The groups are shells around one centre, one inside the other: the same stretched ball of 8 dimensions in 6 sizes.
In the rows, zero is written as 128.
Some rows, each with its group after it:
[125  95 134 170 138 141 172 143 148 119  93 169  82 132 199 152 170 153
 100 184 128  84]  k813
[162  76  92 140 117 132 159 145 145  94 134 189 106 127 149 124 171 143
 125 147 135 101]  k813
[132  86 138 145 124 141 178 157 156  99 122 176  94 126 198 132 169 134
 101 175 130  95]  k515
[125  92 105 144 115 143 175 137 164  89 124 167  98 118 163 122 149 138
 111 173 146  90]  k93
[145 112 151 126 122 141 182 166 160 113 127 171  89 113 189 124 186 143
 116 166 111 129]  k758
[163  97 132 104 116 146 171 165 146 110 131 186  99 117 187 117 191 129
 127 156 119 132]  k41
[177  78 107  85 128 154 149 182 137  89 123 218 110 129 232 126 183 118
 142 145 150  94]  k682
[183  68 102  74 108 155 156 167 139  88 142 208 118 123 188 103 174 100
 140 144 145 118]  k758
[177  76  80  96  92 132 171 146 154  91 176 189 121 108 147  99 184 136
 125 130 136 126]  k758
[144  89 105 144 110 133 183 133 165 108 147 164 102 111 161 122 164 155
  99 159 133 102]  k758
[144  87 134 146 123 138 180 146 151 122 125 171  94 122 195 137 178 147
  95 170 122 103]  k93
[135  85  93 124 104 147 169 127 142 102 119 172 100 120 164 120 176 128
 114 173 142 107]  k515
[151 104 133 130 137 146 158 174 147  99 102 192  89 129 197 134 178 138
 139 162 127 104]  k682
[138  86 149 138 125 142 169 173 144  90 114 188  92 133 188 128 182 120
 119 173 118 112]  k682
[143 106 132 141 114 133 187 143 158 125 136 161  91 110 171 127 188 159
 101 164 111 126]  k515
[144  94 123 152 130 139 164 150 142 111 104 180  89 130 177 139 179 148
 119 168 124 101]  k41
[157  93 125 114 126 141 161 179 143  93 123 200  99 126 210 130 196 136
 132 152 128 107]  k758
[170  95  78 107 121 149 142 139 118 120  95 196  97 128 178 133 203 143
 149 152 137 113]  k682
[121  94 106 186 125 130 167 125 147 105  99 162  85 131 138 141 167 160
 110 178 127  92]  k813
[169  81  95 108  95 135 175 142 157  97 167 179 115 109 136  99 173 133
 120 142 130 130]  k41
[166  76  95 108  88 134 178 137 156  94 172 175 117 109 121  92 172 125
 117 144 128 138]  k813
[159  98  98 108  93 132 169 149 148  89 152 180 106 111 122  98 198 134
 138 144 117 148]  k93
[140  95 100 160 130 135 155 136 129 116  90 180  86 134 172 149 195 160
 123 168 127  96]  k41
[157  96  90 133 110 133 175 132 160 111 145 170 104 109 153 121 170 161
 114 148 134 108]  k758
[155 113 111 133 117 135 173 134 139 143 118 167  88 113 176 137 211 172
 115 158 110 130]  k813
[150 114 122 131 116 142 182 131 156 138 123 156  89 107 168 126 179 160
 111 166 117 128]  k93
[156  80  94 118 114 151 163 127 136 120 113 178 102 123 178 126 171 131
 116 167 143 103]  k41
[144  87  98 127 105 134 163 153 145  77 135 187 103 123 146 114 188 132
 132 154 131 117]  k41
[179  84  99 104 109 141 171 142 147 122 148 183 110 112 178 117 183 144
 117 144 131 120]  k515
[140  81  95 137 110 135 167 146 154  78 136 182 105 123 153 118 166 134
 120 158 142  98]  k41
[132 107  91 146 110 138 180 118 168 111 129 153  95 106 146 122 155 162
 109 166 140 101]  k682
[182  71  81  99 109 150 154 133 131 115 129 192 112 123 161 114 174 124
 132 148 143 116]  k813
[113  91  77 188 116 130 156 101 121 114  78 161  81 137 119 146 194 161
 115 185 127  99]  k682
[140  89  99 168 132 132 158 139 141 106 102 181  91 134 167 147 176 161
 119 164 133  84]  k813
[176 109 134  83 109 146 184 170 169 112 162 179 106  98 188 103 179 137
 126 142 120 141]  k813
[116 110 101 173 110 130 189 106 164 125 121 138  86 108 138 133 167 176
  92 179 126 105]  k682
[164  91  60 113  99 139 164 113 141 120 136 173 107 110 145 117 186 156
 124 147 142 116]  k758
[168 106  89 111 120 146 160 140 147 120 120 181  99 113 174 125 178 155
 137 148 137 112]  k813
[138  64  80 137 108 144 163 123 138  94 120 180 106 130 163 125 164 125
 108 171 153  85]  k93
[143  85  75 142 101 127 168 118 132 116 129 172 100 120 151 132 209 162
 109 157 127 113]  k813
[128 109 132 147 107 135 194 140 179 101 145 150  94 104 139 110 155 148
 103 170 120 123]  k682
[154  84  71 127 102 131 164 135 149  90 146 182 109 116 142 116 181 150
 125 144 141 106]  k515
[146 106  97 103 105 152 175 134 160 106 129 167 100 105 168 110 165 135
 125 164 143 117]  k813
[161 115 120 119 122 141 167 155 150 118 120 178  92 113 173 125 190 154
 135 153 118 128]  k758
[171 108 108  97 108 139 164 163 145 103 138 188 101 111 162 111 203 142
 146 141 118 143]  k93
[137  75 110 140 127 150 159 143 135 102  96 186  95 136 198 139 168 125
 113 179 146  81]  k515
[161 114  78 121 103 132 158 131 135 114 123 175  95 113 121 117 211 162
 148 144 116 143]  k682
[154  64 105 131 121 138 159 163 143  80 132 201 109 134 190 128 171 125
 118 155 145  85]  k93
[156  89 116 119 108 139 185 145 166 109 155 171 106 108 176 114 166 143
 103 155 132 113]  k41
[136  93 128 153 138 144 155 157 131 106  83 187  84 140 193 147 185 139
 125 177 127  94]  k93
[165  84 103  77 103 158 174 150 158 100 149 184 114 107 195 102 162 113
 121 155 150 115]  k93
[143 127 116 131 111 135 174 148 158 106 126 164  88 107 139 116 191 159
 137 156 112 139]  k682
[147 104  93 123 105 146 172 121 151 116 122 161  97 110 138 113 169 142
 124 165 133 124]  k515
[158  84  97 115 115 151 174 129 152 123 130 173 105 114 194 125 161 140
 106 163 148  96]  k93
[135 116 130 140 129 145 176 147 157 122 106 166  84 115 197 138 177 158
 114 173 125 105]  k758
[123 108 131 136 110 141 189 144 168 103 132 157  92 108 174 119 170 143
 103 176 125 116]  k93
[131 101  82 161 113 127 156 123 126 109  98 172  86 129 131 138 209 164
 129 165 121 115]  k515
[135  88  98 157 123 137 151 134 122 105  87 182  87 139 152 140 195 142
 129 173 127 104]  k758
[177  78 104 108 129 147 145 167 128  99 112 210 104 135 193 129 186 126
 145 147 137 104]  k813
[163  88 111  94  98 138 173 162 148  93 157 189 110 112 170 104 198 126
 126 145 124 136]  k515
[169  95 100 110 121 137 156 170 141  96 131 202 103 122 193 128 201 149
 140 139 131 110]  k813
[176  97 117  91 114 148 166 160 145 114 135 189 103 114 185 114 189 131
 135 147 125 132]  k41
[165  87 127 106 105 143 188 152 171 107 165 172 110 105 172 103 158 129
 106 152 129 124]  k93
[153  74  69 123 111 144 152 132 135  92 117 190 107 128 159 123 171 131
 131 157 154  92]  k41
[129  96  95 142 113 147 166 114 135 122  95 162  88 123 158 132 180 143
 114 182 135 108]  k758
[186  85 122  57 110 163 174 169 159 108 155 195 116 106 220 101 164 108
 127 146 145 122]  k682
[132  93 101 151  98 127 182 130 164  90 149 160 101 112 118 110 169 148
 109 161 125 119]  k515
[107 109  86 192 108 126 172  95 143 117  96 141  79 122  95 135 180 171
 109 184 120 113]  k682
[153  70 114 115 115 147 172 155 154  93 139 188 109 122 198 119 160 120
 108 161 146  94]  k41
[172  88 117 112 122 141 170 158 148 121 137 189 104 117 209 130 186 148
 115 148 129 108]  k758
[152  87  84 138 114 138 152 125 117 119  99 182  93 132 150 134 206 146
 130 163 126 117]  k758
[165  80  87 111 101 137 164 135 132 113 138 185 107 119 160 118 202 138
 121 150 129 125]  k41
[155  67 103 133 108 134 165 147 140  92 139 188 108 128 154 118 179 127
 115 156 131 110]  k515
[171 107  85 105  95 132 171 139 155 107 157 174 107 101 124 102 192 155
 138 135 120 146]  k93
[174  83  92 110 102 130 169 147 144 107 158 188 111 114 158 114 199 147
 123 136 125 127]  k41
[164  89  74  98 101 147 173 126 159 110 149 174 113 104 170 110 163 143
 118 148 153 106]  k682
[155  75  83 128 112 141 150 133 121 103 108 190 101 134 150 126 192 129
 132 160 135 111]  k515
[184  72 113  82 115 154 162 164 142 107 141 202 114 121 207 113 175 113
 127 147 141 113]  k515

New rows. What belongs after each?
[166  81 140  98 102 143 186 165 163  99 166 180 111 110 173  98 169 113
 110 153 121 136]  k682
[166  95 129 116 125 147 173 151 146 134 124 179  97 117 209 133 184 146
 112 159 124 114]  k93
[159  73 132 111 129 151 161 183 154  75 128 205 107 131 207 119 153 107
 129 158 145  91]  k682
[131  73 101 150 112 137 167 133 136  98 116 177  98 131 163 131 181 133
 106 174 135  97]  k515
[106 107 116 180 126 133 168 132 140 106  84 162  76 131 161 148 190 160
 111 188 122  97]  k93
[148  87  96 109 100 143 174 138 147 104 139 176 105 113 172 114 186 134
 115 160 136 117]  k41
[148 117 123 134 131 143 158 157 140 114  93 181  83 124 177 136 194 152
 141 164 118 119]  k682
[163 105 112 126 127 144 169 139 145 140 114 174  92 115 197 139 186 163
 117 158 126 110]  k813
[134  72 117 137 126 147 162 152 135  97 103 191  97 137 213 140 178 123
 108 178 144  81]  k813
[163 113 148 104 116 144 185 166 164 121 145 172  96 104 190 114 184 143
 119 155 111 140]  k813
[168  71  67 100  93 140 161 133 141  92 152 189 118 116 142 104 180 126
 128 143 146 117]  k41
[176  64  95  89  94 147 177 141 159  98 171 184 123 109 162  95 154 112
 111 146 146 118]  k682
[112 105  86 193 117 119 164 115 133 111  95 159  80 130 129 150 206 182
 112 174 117 101]  k813
[120  97 152 147 122 143 189 157 168 100 124 164  90 118 197 128 160 134
  95 184 126 100]  k682
[173  84  68 102 101 142 156 127 130 114 131 186 108 117 150 115 195 140
 135 145 138 123]  k41
[122  78  88 154 100 133 170 121 144  87 125 166 100 125 123 118 172 133
 109 174 136 106]  k93
[145 100  75 132 105 133 166 125 140 111 126 172  98 114 153 127 201 163
 122 154 132 114]  k515
[153  87 101 109 104 140 167 145 133 108 132 185 102 120 179 121 208 135
 120 157 126 125]  k93
[129 102 109 179 126 129 161 124 127 126  85 165  78 134 144 149 201 167
 116 177 111 111]  k813
[149 111 127 124 112 135 173 161 152 101 132 177  93 114 156 116 197 145
 132 155 110 138]  k515
[150  76  75 122 116 146 146 139 124  93 103 196 102 135 172 130 186 128
 136 161 149  94]  k515
[168  78  70 125 113 138 148 132 126 107 117 193 105 129 149 126 188 142
 137 147 139 107]  k515
[132  91 119 133 109 139 173 157 162  73 135 177 100 119 149 109 162 123
 123 166 133 112]  k93
[127  79  99 154 119 142 157 136 135  89  98 181  94 136 158 133 171 129
 120 178 141  91]  k515
[156  62  96 122 119 150 157 136 126 112 110 192 105 135 197 133 176 121
 111 169 147  90]  k813
[162  86 130 107 123 152 174 155 145 125 125 184 101 119 223 130 180 131
 107 164 132 107]  k93
[180  80  85 114 104 134 161 132 127 127 139 186 107 120 153 121 207 148
 123 142 121 131]  k682
[155  93 110 124 127 150 156 148 134 113  99 187  93 129 183 132 179 133
 132 166 134 106]  k41
[138  80  94 153 112 128 170 136 145  99 131 177 100 125 164 133 185 154
 105 160 133  95]  k515
[146  94  85 124 105 145 163 118 134 117 112 169  97 119 143 120 185 139
 125 167 133 122]  k41
[147  97  85 116 114 154 152 130 134 104  96 180  95 124 153 120 172 128
 143 168 144 112]  k682
[144  88 129 123 118 142 178 164 159  95 137 183 101 118 205 125 174 134
 108 163 133 101]  k41
[141  76  74 130  95 135 166 122 139  92 135 176 107 121 135 114 184 134
 116 161 140 112]  k515
[151  94 110 113 109 139 171 150 138 113 129 182  98 118 191 126 209 143
 118 158 123 123]  k93
[159 114 113 103 106 139 174 153 150 113 138 176  97 106 167 114 204 150
 132 149 115 143]  k758
[133  92  95 169 107 128 173 107 138 125 114 155  90 123 119 131 188 161
 104 173 117 119]  k93
[122 104  88 168 128 137 156 122 129 118  78 170  80 132 169 154 196 169
 121 178 132  90]  k93
[121  99 128 160 113 127 184 150 162  90 134 165  92 118 158 126 180 151
 103 170 119 109]  k758
[125 102 108 146 116 144 165 134 140 103  96 168  86 126 153 129 180 138
 124 180 129 112]  k515
[172  81  80  96 107 149 163 137 148 107 140 187 113 113 175 113 166 132
 127 147 151 106]  k41
[146  87  97 107 114 157 159 140 137 101 106 184 100 124 183 120 171 118
 130 171 149 104]  k758
[139 108 135 134 127 144 167 163 150 102 107 179  87 123 183 130 181 139
 129 169 122 114]  k515
[147 112  96 132 118 141 164 138 150 110 114 172  92 115 153 125 179 157
 134 158 131 115]  k515
[138 105 131 132 122 140 180 153 153 118 122 172  90 115 210 137 192 154
 105 169 123 108]  k93
[138  93 111 130 121 154 169 130 143 121 101 169  92 122 189 132 167 135
 111 180 140  99]  k515
[129  93 118 158 109 134 181 128 158 105 128 157  93 118 133 120 164 144
 103 174 122 116]  k758
[145 103 103 121 102 137 172 146 159  87 140 172 101 111 132 104 175 136
 133 155 128 130]  k515
[162  94  90 114 111 135 159 153 137 102 131 192 102 119 173 125 206 150
 135 144 129 118]  k41
[124 101 124 163 133 140 163 148 143 103  89 175  82 133 177 144 177 147
 120 180 127  94]  k515
[147  80 113 132 102 133 179 141 152 101 148 173 105 117 153 114 180 134
 105 160 124 121]  k41
[117 101  96 171 106 126 174 120 147 101 116 156  88 121 117 127 187 159
 112 174 120 116]  k41
[141 112 123 150 116 132 178 136 149 127 119 160  86 115 154 131 194 164
 113 166 108 129]  k41
[157  88  91 108 102 143 177 129 150 121 144 172 106 108 183 120 184 146
 106 156 138 113]  k93
[166  83  87 108 100 139 174 127 140 127 145 176 108 111 175 120 197 148
 108 151 131 122]  k813
[165  68  48 115 103 137 142 126 115  96 120 200 111 131 148 124 202 136
 139 145 148 105]  k682
[132  92  71 153 108 137 163 102 130 123 102 162  92 123 140 135 190 158
 113 173 135 105]  k515
[182  60  59  84  97 142 148 149 129  80 150 211 124 124 161 105 190 117
 143 132 152 111]  k682
[176  91 116  71 101 152 183 157 162 113 164 182 114 100 203 102 176 125
 116 146 136 130]  k813
[133 107  91 154  97 126 184 108 156 122 137 146  93 106 114 119 184 169
 105 164 118 129]  k515
[140  82 103 163 121 131 155 137 125 104 100 183  90 139 147 139 196 145
 122 168 121 107]  k93
[140 101 138 120 110 141 185 158 159 104 138 171  96 112 184 117 183 134
 110 167 119 126]  k515
[122  85 104 148 100 136 175 128 148  91 126 164  97 122 132 116 175 130
 109 176 129 115]  k93
[128  95  93 139 108 143 160 125 130 101  98 171  90 127 137 123 189 132
 129 177 130 118]  k813
[116  89 113 168 105 123 182 133 151  95 132 161  93 122 140 127 189 152
  97 173 118 112]  k813
[164  70  91 102 102 139 170 151 149  91 157 192 116 117 181 112 181 128
 116 145 143 107]  k515
[155  97  90 133 130 144 145 143 123 115  87 192  90 133 180 143 197 150
 142 160 134 101]  k93
